The rows come from 6 hidden closed curves, with some noise, and rows from the same curve form a group. Each curve winds through 8 dimensions. The rows are also pushed far along 4 directions, which tell nothing about the answers.
Some rows, each with its group after it:
[ 9  2  5  9  0  3 -4  0  2  1 16 10  4 -5 -3  3 -4] -> Tekup
[-2  3 16  6  2  2 -8 -5  5 -8 12 13  3 15  8 -8  2] -> Diron
[  5  -8  -8  12   6  -2 -14   4   1  10  14  10  12   0 -19  -7  -4] -> Tekup
[-12   1   5  -9   4  -5   0  10   8   4 -12  12   1   1  15  11   6] -> Diron
[-24  28   9   3  -6   6  20  31 -14  11  17   5   2  -9 -10  13  -7] -> Tekup
[ -3  -1   4  11   9   4  24   6  -8  -5  12 -21   8 -12 -31   2  -6] -> zuz
[  1   5   2  10 -12   7  -6  18  -6   4  -4  21  -2  -5  -7  13  -9] -> zuz
[-10  -2  -6  -8   8  -2  15 -10   1   2  -7  -7   1   0  -3   8  -5] -> til
[ 5  1  3 -6  8 -5 12 -3  8  1  2  2  0  4  7 -7  8] -> zuz
[  0   0   0  16   4   0   8   3  -6   0  11  -5   5  -5 -20  14  -3] -> zuz
[ -7  -2 -15 -10 -11  -6  14  14 -21  -2 -24  -9   8 -26 -19   7 -18] -> Diron
[  6   7  -4   1  -7   4  -7  -7  -4  -5   6   3  -4   4  -6 -12  -6] -> Tekup
[ -5  -5  -9  -7 -10  -2   1  -1  -7  -5  -6 -14   4 -12   4  -4 -12] -> Fozul
[-8  6  9  2 -7  6 -1  9 -7 -8 -7  9 -3  0 -1  6 -9] -> Fozul
[  4  -3  -7 -15   0   5 -13 -20   4  -7 -20   7  -5   9  10 -15  -3] -> Fozul
[  2  -7   7   1   1  -4   2   8  -5   1   8   2   6   4  -3 -12  -1] -> til
[  2   5  -1   1  17   0   6  -5   0   6  10  -7  -5   3 -12   3   4] -> til
[-11   0   9   7  13  10  -3  20  -1   7  -4  13  11  -8  -6   4  -5] -> til
[ 5  0 10  0 -5  2 -3 -1  5 -2 14  2  0 -2  5  0  1] -> Tekup
[ 11  -3  -3  12  18  -4 -21   2   0   3 -12  13   6  -6  -6  -5  -2] -> til
[ -1   1 -16 -13  -6   1  13   2  -2  -4 -16  -3  -3 -10 -18  -8 -14] -> Fuped
[  4   3  -7 -14 -12   3  21  -2  -3  -9   3 -19 -12  -2   0  -4   2] -> Tekup
[-2 -5  6 -5  2  5 -5 -2  0 -4  4 -1 -4 11  3 -9  1] -> Fozul
[  2  -6   9  14   2   4 -41  -4   7   0 -13  24   8   4   1  -5  -3] -> Fozul
[ 15 -25 -15   1   7 -11   4 -20  12 -12 -10 -11   4  13   0 -21  10] -> zuz
[  7 -11  15  22  18  -5 -21  -4  13  -2  21   2  -2  17  -2   2  12] -> Fozul
[  1  -9   1  14   1   4  -6   9   4   5   1  -4   6   0 -12  -2  10] -> til
[  7  -2 -10   1  -8   9   3   0  -4   4  -5 -16   0 -11 -32 -11  -2] -> til
[  9 -12  -3   7  -5  -3 -11  -1   2  -2   3   7   6   9   2 -14   2] -> Diron
[-10   5  18 -15  12  -4  17  -3  13  -1  17 -14 -15  19  28   2  17] -> Tekup
[ -2   6   4  10  -2   5 -19   3  11   8  10  19   2   7   0   2   6] -> Diron
[-10   5   4  -9 -13  -3  21  13 -15  -9  -1   0   0  -6   7   8 -12] -> Diron
[-7 14 13  1  3  7 11 19  0 10 12  8 -4  2  6  8  6] -> zuz
[  8 -11  -2  -5   2   3   7  -7   7  -9  -9  -4  -6   5   8 -11  -1] -> Diron
[-10   6   0   4   0   2 -11   7  14  10  -2  20   5   5  12   7   8] -> Diron
[ 1  9 -2  1  4  4 -7 -9 -2  5  4  6 -1  2 -6 -1 -3] -> til
[ -5  -5  -1 -25   0   2  26  -4  -6  -7  -6 -33 -17   2   3  -4   2] -> til
[-4  3 12  5 12  2 -7  6  9  8 16 -2 -3  6 -7 -2  8] -> Tekup
[ 13  -6 -11  -8   4  -8 -16 -16  19  -4 -23   9  -7   0  10 -10   0] -> Fuped
[ -2  14 -20 -14  -4  -4   3  -5  -6   7 -15   3  -7 -10   2   6 -10] -> Fuped
[  5 -10  -4   2  -2  -1   6   2   2   2   7  -8   5   8  -8 -15  10] -> til
[ 18  -9  -2   9   6   0 -28 -10  15  -4 -11  14   5  -1   3 -22  -1] -> Fozul
[-13  16  -1  -9 -10   1  17   6  -7   1  -4   3   2  -2  12  -1  -1] -> Fozul
[  4  -6   0   8  -3   1   2   5   3  -1   5  -6  11 -17 -29  -4  -7] -> Tekup
[-10  10   5   5  -7   5   3   9  -1   4 -10  16   6  -7   3  13  -3] -> Fuped
[  1   8  -8 -10  -1   1  12   3  -2   9   2   1  -5   1   6   5   7] -> zuz
[ -5  11  -6 -11   8  -7   4   1   5  10  -2  15  -4   7  22   1   4] -> Fuped
[-8  0 18  7  4  5 -7  5 -1 -7  6  5 -3 10  2  5 -1] -> Fozul
[  9  -1   4   0  -3   7  -6  -7   1  -2   5   5   1   9   7 -14   6] -> Fuped
[  8 -13   7   6   3 -10 -10 -11   9  -9   1  -5 -10  14   1   1   7] -> zuz
[ 0 -5  9 -1 -4 -3 -5  4 -2  2  3 -4 -3  6  4 -4  4] -> til
[ 3  8 -5  0 -6 -4 12 -7 -6 -4  5  1  4 -3 -4 -1 -5] -> zuz
[  2   0  -7  -5  -9   4  13  12  -1  -4  -7  -6   1 -11  -8  -6   0] -> Tekup
[ -7  14   6   4   1   6  15  28  -3  14  15   7   4 -12  -8   7   0] -> Fuped
[ -7  14   4   6 -11   1   4  19  -9   7  28   0   1  -4  -3   4  -2] -> Fozul
[  9 -12   0  19  -1   1 -17  -5   3  -5   4   4  17   4 -14 -23   2] -> zuz
[  4 -15  -5   8   0   0 -17  10   3   3  -6   6   9  -5 -17  -6  -3] -> Fuped
[ -6   0 -10  -3 -12   3  17  10  -2  -1 -11  -1  -1  -9   5   6  -8] -> Diron
[ -3  -3   7  -3  -4   1  16  12 -10  -5  21 -15  -3   3   2  -2  -1] -> Fuped
[ -9   4  15  11   8   3  15  20  -6   1  19  -7   0  -7 -18  14  -6] -> Fuped
[ -6  -3   7   1  -7  -5  11   5 -10  -3  12 -13  -1   4  -5   4  -1] -> til
[ -6   3 -14 -23 -20  -3  21   8 -12 -10  -9 -25 -18 -14  13   9 -12] -> Fozul
[-14   4  -3 -20   2   3  17   7  -6   2  -1  -7  -2  -6  14   4  -7] -> Fozul
[-4 -1  5  2 -5  2 13 -4  4 -3  1  0  2 10  7  5 11] -> Fuped
[ 10  -3 -15   4 -11   3 -19  -2   5   9  -5  11   1   2   2 -10   2] -> Diron
[  2 -14 -19  -4  -1  -1  -3   1   2  -3 -28  -3   8 -19 -30  -1 -10] -> Diron
[ -8   7  14  19  11   9 -15  24  -4   7   7  19   3   0  -7   7  -6] -> Tekup
[ -2 -10   0  11  -2   7 -19   1  -5  -3  -6  -8   9 -12 -30  -7 -11] -> Fozul
[  7 -10 -18 -11  -5  -7   3 -11  -9  -3 -18 -19  -6  -1   5  -8  -2] -> Diron
[ -1  -1   0   0  -8   1  -8   5  -5  -5  -9   1  -1 -12  -4   2 -15] -> Fuped
[ -6   7   1   0   2   3 -15  -2   3  10  -2   2  -3   3   1   2   7] -> Fozul
[-3 -4  1 -5 -8 -3 23 14 -8 -5  3 -3 -9  2  1 16 -4] -> zuz
[  7 -16  10  16  24   1  -7  -1   4  -5  27   0   1  26  -7 -15   5] -> Tekup
[ 11 -18 -11  17  11  -8 -11  -5   3   2   3  -3  11   4 -22  -7   5] -> til
[ 16  -9 -13 -15   5 -10   8 -28  -2  -7  -6 -26 -21  13  10  -6   7] -> Diron
[ 14   1 -28   2 -19  -1 -24  -1  -3   9 -18   3   2 -28 -30  -1 -14] -> Fuped
[  4   1   5  14   0  -7 -28  -3   3   4 -10  23  19 -17  -8   3 -10] -> zuz
[-23  18  23  17   2   7  21  41 -14   2  27  -3  -2  -4 -11  27  -2] -> Tekup
[-3 -5  7 -1 -2  4 -8  0  5 -8 -8  4 -3  1  2  2 -5] -> Diron
[-13   4   7 -14 -10   0  14   4  -2  -8  -7  -6  -6  10  35  -3   5] -> zuz
[  6 -18  -9 -12   0 -12  13 -13   8 -12 -13 -12  -4  13  15 -12   8] -> zuz
[ -1 -11   8  13   8   3  18  -2   1  -6  11 -19   5   2 -23  -1   2] -> til
[-10   4  -1  -6  -8  -1   8  10  -1   2  -5  12   3   4   9   1  -1] -> Fuped
[ -7  11   8 -18  -9   6  22   1  -9 -11   5  -9 -15   1  23   6  -8] -> Tekup

New rows. What belongs after each?
[-8  3  4 -3  5  0  6 -3 -5 -3  0 -6  6  4  1 -9  1] -> Diron
[ -1  13  -6 -13  -6  -7   4   4   3   7   5  -2 -14  -3  18  10   3] -> Fuped
[-17  13 -12 -18  -6   1  16   0  -9   0 -26   1  -6  -9   3  12 -14] -> Fuped
[ -1  -2  -1  -2   7  -4 -23 -15  10  -1 -21   9  -2   2   9   3   2] -> Diron
[  7  -7  -8  15  -5   4 -31   0  12  15 -20  25  15  -5  -9   0  10] -> Fuped
[  5 -13   8   8  -2   1  -7   1   5 -10  -1   5  -2  14   7  -9   3] -> zuz
[ -7   4   4 -12   4   1  12  18  -3   7  -7  -1  -4  -8   1   7   0] -> Diron
[  4   2 -17   3 -13   1   7  -8  -8  -3 -13  -1   9 -14 -14   1  -9] -> Fuped
[ 20 -18  -2  10  18  -3 -14 -14  16  -9   0   5   6   7  -4 -25   2] -> Fozul
[ 2  6  7 14  6  0  6 13 -1  7 17  2  6 -9 -8  9  0] -> Fuped
[  3 -16   9   3  12   1  -6 -19   5 -16   1 -14  -7  18  -2  -8   3] -> Fozul
[ -6  -3   2   4 -13   0   5  20  -6  -1  -3 -10  -1 -11 -22   4  -6] -> zuz
[-8  5 -5 -4  2  0  5 -1 -2  7 -2 -7 -1  6 18 -3  8] -> Diron
[-14   9   3 -20   3 -10  48   8 -15  -8   0 -19  -8  -2  12  14  -3] -> Diron
[ -2  14 -12  -9 -20   1   2   4 -10   0  -2  -3  -5 -13   1  -1 -11] -> Fozul
[  2   0  -2   9  -7   1 -21   1   0  -5 -10   6  -4  -1  -3   3  -4] -> Tekup
[ 10  -1  16  25   2   1  10  12   0  -3  40  -4   7  -1 -25  -2   2] -> Fuped
[  3  -1 -13  -9 -11   0  -1   3  -3  -4 -13 -15 -15 -12  -8   6  -6] -> Fozul
[ -3  15  -7 -19  -8   7  -3  -3  -2  13 -21  10  -3  -4  35   1   7] -> Fuped
[  0  13 -23 -15 -15   4  -2   6  -5  15 -27  14   0 -19   4   6  -6] -> zuz
[-22  18  17   8  -9   5   9  27 -10  11  23   3  11  -5   4   3   1] -> Fozul
[ -1   4   2  -3  -5   5 -11  -4   5   4  -3   3  -9   7   1   5   6] -> Fuped
[-10   0   0 -11   3   3   0  -1   9  -3 -15   2  -2  -1   2   4   1] -> Diron
[ -2  10   2   2  -2   1   2  -1  -1  -8  -2   6  -4  10   7 -10   0] -> Tekup
[  1   4  -2  13 -16  14   4  17  -6   4  -4   6  14 -22 -37  -1 -10] -> Fuped
[  8 -10 -19  -6   9  -8  -6 -13   9   1 -13  -1   0  -1   5  -4   0] -> Fozul
[-12   7  13   5   7   3  -3   5  -4   1   3   2   7   2   2  -3   0] -> Diron
[ 12  -4   9  -2   5  -5   9   5  -2  -1  10  -2 -13   9  10   2   4] -> Diron
[  2  12  -2   0   1   0 -10  12   8  15  -6  26   6  -8  13  -1   3] -> Fuped
[-20   4  20 -12   7   3  30  -1   6  -7   4 -13 -11  18  36  12  12] -> til
[  8 -17  -3   9   0 -13 -15   1   4  -4 -13  15   8  -1   1   3  -3] -> Diron
[ -2   7   7   1   0   5 -19  -5   0   2  -5  15  -3   6   8   0  -4] -> Fuped
[  3   3 -16 -11  -1   7  -1  -9  -6   7 -15 -12  -7  -9  -9   2  -1] -> Fuped
[ -1  -3  10   2   1   1  27  16  -2 -11  18 -14  -6   9  -5  -7   5] -> Fozul
[  5   9 -17   4 -12  -1 -27  -9  -2   4 -22  27   7 -10  -8  -4 -16] -> Fuped
[-11  10   6  -1   1   3   1  26   0  10  -2  21   8 -12  14   7  -6] -> Fozul
[  1 -13   1   8  -2  -5 -12   0   3  -9  -6   2   4   1   2   0  -3] -> Tekup
[ -6  -1  -7   8   3  -1 -10   0   1  11  -9  16  15  -9 -15   7  -9] -> til
[ -6  -5  10  -7   0  -4  15  21  -7   0   4  -7 -10  -2   5  16   0] -> Diron
[ -8  11   1  -6  -2   4  11   0  -8  -3   9 -20 -15   2 -15   3  -4] -> Tekup
[ -2   2 -10   1   6   2  -1  -1   1  -1 -17  -7  -1  -8 -22  -6  -7] -> Tekup
[ -3  -5  -9   2  -7   5  17   7  -2   0  -7  -8  10  -7 -13  -8   0] -> til
[  6   2   3   8   0  -3   0 -12   1  -7   5   4   3   6   5   0  -1] -> Fuped
[ 7 -4  3 -3 14 -6  6 -8  7 -1 -5 12  7  2 16  0  4] -> zuz
[ 8  0  7 23 19 -3 -9 -6  1  5 26  8  8 10 -9  1  4] -> Fuped
[ -1   8   4   4 -14  10  -2   8   2   4 -10  16   7  -8  -1   0   1] -> Fuped
[-10   6  -4 -11 -16   3  13  -2   0  -1 -22   4   0  -2  16  10   3] -> Fuped
[ -4   9   0  -3  13  -4  23   1  -4   4  27 -13 -10  10  -4   7   3] -> Fuped
[ -3   2 -10   0   0   1   2   1  -4   9   1  -8   2   2   0  -7   6] -> Diron
[ -3   6  -1  -2 -15   0  -5   2  -2   0   0   1   3   3  10 -14   2] -> Fozul
[  8 -15   1  13  19   3   1  -2  -3  -8  20  -7   2  14 -21 -15  -5] -> Tekup
[ 12 -17 -17  -3  11   2   7 -18  -5 -16  -9 -16  -4   6 -15 -20 -13] -> Tekup
[ 11  -4   6  17   9  -4 -24   4  18   5   7  22   5   2 -10  -7   3] -> Fuped
[  6 -15  -6   3   5 -11   5  -3  -8  -7  -6  -9   8  -3 -17  -6  -4] -> Diron
[ 10   1   8   7  18  -5 -17 -11   5  -4   5  10  -5  19  22  -8  10] -> til
[  1  10   4  -1   4   5   0 -13   0  -4   7   8  -2  11   2  -8  -2] -> Fozul
[ 13   1  -8  13  -2   5 -22  -9  -6   6   6   4   5  -6 -23  -6  -6] -> Fuped
[  7  -4  -9  -5   3  -2  -4  -1   0   5  -2   6   5   3  13 -13   4] -> Fuped
[  2   2   2 -11  -1  -3   5   0  12  -4  -6   6  -6  10  31  -7  15] -> Tekup
[-17  13  10   2   5   4   9  19  -2   5   2  -2   0  -5 -10   5  -3] -> Tekup
[  3 -12  -4 -14   6 -11  26 -22 -12 -23  -5 -35  -9   9   1  -9  -4] -> Diron
[-1 -5  4 -4 10 -5 11  0 -2 -1 -1  1  6 -5  9 12 -1] -> zuz
[ -7   4   9  -3   8  -3  22  -4  -3  -8   2 -14   1  -5   4   7  -2] -> zuz
[ -4   4   6   0  -5   7  24  12  -2  -3   6  -8   0  -8 -15   2  -3] -> Fuped
[  6  -8  -2  15  -2   6 -20  -4   7  -3 -11  20  17   3   1 -17   0] -> til
[  0   4  -5   6   0   7 -11   8  -8   1  -8  21   7  -5  -1  -6 -16] -> Tekup
[  4  -9 -10   5   0  -4   3  -5   0 -11 -15  -7   1  -9  -8   5  -6] -> Tekup
[ 14  -9 -21  -4  13  -6  10 -33  -1 -10 -11 -20  -3   2  -9  -8  -4] -> Fuped
[-6  4  2 -6 14  2  3 -4 -5  2  0 -6 -8  4  6  6 -2] -> Fuped
[  2   2   2  -4  -8   7   1   3   0   0  -2   9   3   2   4 -13   0] -> Fuped
[-14  21  -7 -17 -11   7  24  26  -9  13 -12   2  -2 -25   5  12  -8] -> Fuped
[ 1 -4 15 21 11 -3  0  6  5 -5 19  9 11 12 -4 -6  5] -> Fozul
[ 8  0 11  5  3 -3  1 16 -4  6  8 10 -5  0  5  5  0] -> Diron
[  4 -12   0  -3  -3 -10  13  -3  -5 -14  -2  -4   0   5   3  -1  -6] -> Diron
[-1  5 17 -3 16 -6 13  3 10  4 13 17  2 14 32  3 14] -> zuz
[  7  -8  -6  19 -12   7 -13  22 -15   4  11   2  18 -22 -43  -8 -17] -> Fuped
[-22  18  -4 -11 -24   7  19  22 -20   3 -12  -4   8 -22   4   4 -13] -> zuz
[  4  -9  -6   8  -5   4  -4  -5 -15 -13 -10 -14   7 -16 -35  -8 -20] -> Diron
[ -7  -4  10   6  18   5 -13   4  11   5  -7  22  10   6  15  -1   3] -> til
[ -3  -2   1   7  11   8   0   9  -6  -4  -3  -6  -5  -2 -18   0 -10] -> Tekup
[-21  20  15  -4   7   0   6  11  -1   9   5  18  -5  12  24  19   2] -> Fuped
[-3 -6 -8 -3 -2 -4 11 12  0  0 -1 -6  1 -2  2  4  4] -> Tekup
[  3   1   0  -6  -4   8   8  17  -3  -4  -2   2  -5 -10  -7  -7  -9] -> Fozul
[  8 -11  10  14  22 -12  19 -14   3 -10  30 -14   8  12 -11   1   8] -> zuz
[ -8  11   7  -6 -13  -1  -2   4   0   1   5   5  -1  11  28  -9   8] -> Fozul
[-17  16  -9 -21 -14  -3   9  24  -2  18 -26  15  -1 -17  25  17   1] -> zuz
[-14  10  15  12   8   6  14  23   5  12  26  10   7  10  11   4  12] -> Diron
[-18  24   7 -14 -21   6  41  26 -15   0   9 -12  -8 -19  11  20  -7] -> Fuped
